The rows of a group lie close to one hidden flat surface of 5 dimensions, which passes through zero. Surfaces can cross.
In the rows, zero is written as 128.
Known rows, each followed by its group:
[116 131 118 117 120 143  45 118 133 116  92] => k_103
[131 132 113 161 152 126 114 115 142 109 109] => k_912
[141 147 124  67 174  83  97 125 145 167 116] => k_846
[107 129 157 107 114 116 158  82 136 111  97] => k_86
[135 138 133 143 137 120 188 116 145 129 143] => k_846
[121 132 126 111 129 121 114 120 126 114 119] => k_846
[120 118 144 125 117 123 157 121 115 111 122] => k_444
[144 149 120 134 132 152  76 132 118 145 157] => k_444
[128 150  93 105 138 119 130 137  96  58 185] => k_584
[116  89 106 112  97 108 104 154  86 137 152] => k_563
[135 129 121 123 145 103 161 132 138 136 142] => k_103
[130 177  90 126 144 154 140 146 174  57 166] => k_86
[116 105  92 129 116 129   7 138 100 130 110] => k_103
[137 148 144 150 140 162 137 128 171 128 101] => k_86
[145  98  91 168 139 113 120 171 131 178 164] => k_846
[105 162 137  83 109 129 179  90 121  47 148] => k_86
[126 143 142 120 128 145 135 119 153 121 109] => k_846
[139 122 108 151 138 135 109 153 108 124 153] => k_584
[108 108  72 101 115 107  88 156 187 131 122] => k_563
[119 154  95 110 150 111 123 115 211 106 112] => k_584
[133 145 136  67 154 101  90 120 126 147 109] => k_103
[118 119 112 174  91 153 103 112 123 127 153] => k_444
[120  73 113 189  97 131 100 134  60 126 131] => k_86
[128 133 101 124 146 117 114 135 150 124 134] => k_584
[139 135 140  92 149 109 125 128 130 160 125] => k_846
[128 134 125 176 148 139 126 102 135  91  99] => k_912
[127 119 104 149 134 121 107 127  95 105 140] => k_912
[129 139 125 112 131 125 125 123 114 111 140] => k_912
[132 188 138  70 161 124 138  94 108  68 147] => k_912
[122 134 142 146 118 145 149 109 112  99 128] => k_563
[132  91 153 252 131 160 134 109 117 129  60] => k_912
[123 161 138 143 122 164 135 103 150  86 127] => k_444
[134 124 152 126 109 161  69 146 121 181 110] => k_103
[106 145 143  72  75 177 106 147 198 120  89] => k_563
[124 152 131  50 162  89  90 101 124 121 103] => k_846
[165 129 135 137 181  98 118 137 101 196 142] => k_563
[142 184 129 208 177 169 148  83 178  69 104] => k_563
[121 115 162 109 120 119 177 122 100 115 112] => k_444
[140 115 142 121 128 117 145 142  95 158 148] => k_103
[115  86 152 142  91 128 129 123  55 139 131] => k_584
[118 165 129 100 133 129 139  87  63  34 162] => k_912
[142 183 171  88 159 150 150 111 173 132 102] => k_444
[123 108 142  93 123  88 161 121  89 149 144] => k_563
[137 133 109 143 124 131  93 128 187 191 134] => k_444
[118 117 117  84 136  80 113 113 177 168 100] => k_584
[141 169 122 139 141 169 146 146 166  94 143] => k_86
[135 167 122 153 153 160 140 126 191  96 117] => k_584
[142 124  90 112 161  95  88 153 164 174 130] => k_86
[108 115 101 127 114 122  74 109  90  81 123] => k_103

New rows, each followed by its group:
[121 162  88 103 145 121 122 116 179  78 138] => k_912
[124 123  82 132 152  89 126 125 175 123 129] => k_563
[135 171 171  90 162 106 220  84 160 125 128] => k_846
[129 134 127 117 144 117 138 128 173 146 108] => k_444
[ 94 130  94 116  88 143 127 124 195  67 107] => k_563
[131 158 116 122 156 137 123 121 165  91 113] => k_444
[119  89 152 142  78 145 151 155 143 188 118] => k_912
[130 106  99 157 138  93 197 138 110 107 178] => k_103
[144 177 140  87 176 117 125 106 139 109 125] => k_912
[108 118 169 118  74 157 160 112  70  93 134] => k_563
[131 125 122  84 120 113 124 151 125 162 153] => k_912
[134 151 143  61 130 119 139 132 115 136 155] => k_912
[119 124 120 125 118 133 127 128 139 113 124] => k_563
[114  86 166 101 102  90 136  99  57 165 116] => k_86
[135 110 121 103 145  87 103 135 131 182 120] => k_86
[121 136 124 136 128 133 133 117 130 100 126] => k_912
[122 104 125 212 121 149 126 116 132 111  91] => k_912
[135 122 135 138 128 128 158 136 127 139 141] => k_103
[141 165 155 132 175 135 139  99 155 121  90] => k_912
[136 130 182 141 127 146 155 111 112 146 100] => k_912
[139 154 148  99 154 135 127 133  98 101 127] => k_444
[116  89 137 136  96 111 159 125 127 161 123] => k_444
[123 155 157 140 110 186 107 116 178 127  86] => k_103
[129 139  82  82 183  56  98 110 144 129 129] => k_846
[130 101 108 154 130 104 115 137  80 133 156] => k_563
[148 120 150 111 151 108 104 131  17 144 158] => k_912
[141 135 127 150 139 147 116 149 146 145 123] => k_86
[129 130 128 146 111 144 115 118 140 155 137] => k_444
[123 122 102 180 123 130 169 118 143  89 149] => k_846
[124 120 107 159 109 137  97 125 134 145 148] => k_444
[152 187  98 143 158 173  39 130 148 120 159] => k_444
[114  86 100 129 136  87 145 150  82  68 124] => k_444
[116 137 106 103 109 126 147 123  89  57 179] => k_86
[125  75  96 138 117  88 119 153 129 177 132] => k_444
[127 108  90 123 121 109 101 157  75 116 180] => k_86
[155 156 140 146 155 162 134 149 140 132 136] => k_584
[123 121 116  94 133  94 122 124 121 136 140] => k_86
[149 156 169 140 157 139 153 109 115 148 124] => k_563
[135 120  88 123 162  79 145 140 141 132 152] => k_103
[116 133 103  90 107 119 128 136 124 106 167] => k_912
[115 110  80 175 107 144  75 134 140  95 123] => k_103
[115 137 137 104 121 138  98 116 115 103 105] => k_846
[117 124 127  85 114 124 128 142 161 143 118] => k_563
[122 142 123  88 137 130  32 124 141 145  85] => k_103
[127 138 113 125 144 113 140 123 160 114 126] => k_103
[122 148 130  92 151 102 138  96 130 102 122] => k_846
[127 184 133 173 101 206  92  82 148  91 153] => k_444
[163 187 152  78 183 144 101 139 151 162 122] => k_444
[135 124 140 136 118 154 110 154 143 164 119] => k_846
[125 160 186  99 115 171 146 111 154 124  92] => k_846
[137 129 158 118 120 143 141 138  87 142 144] => k_86
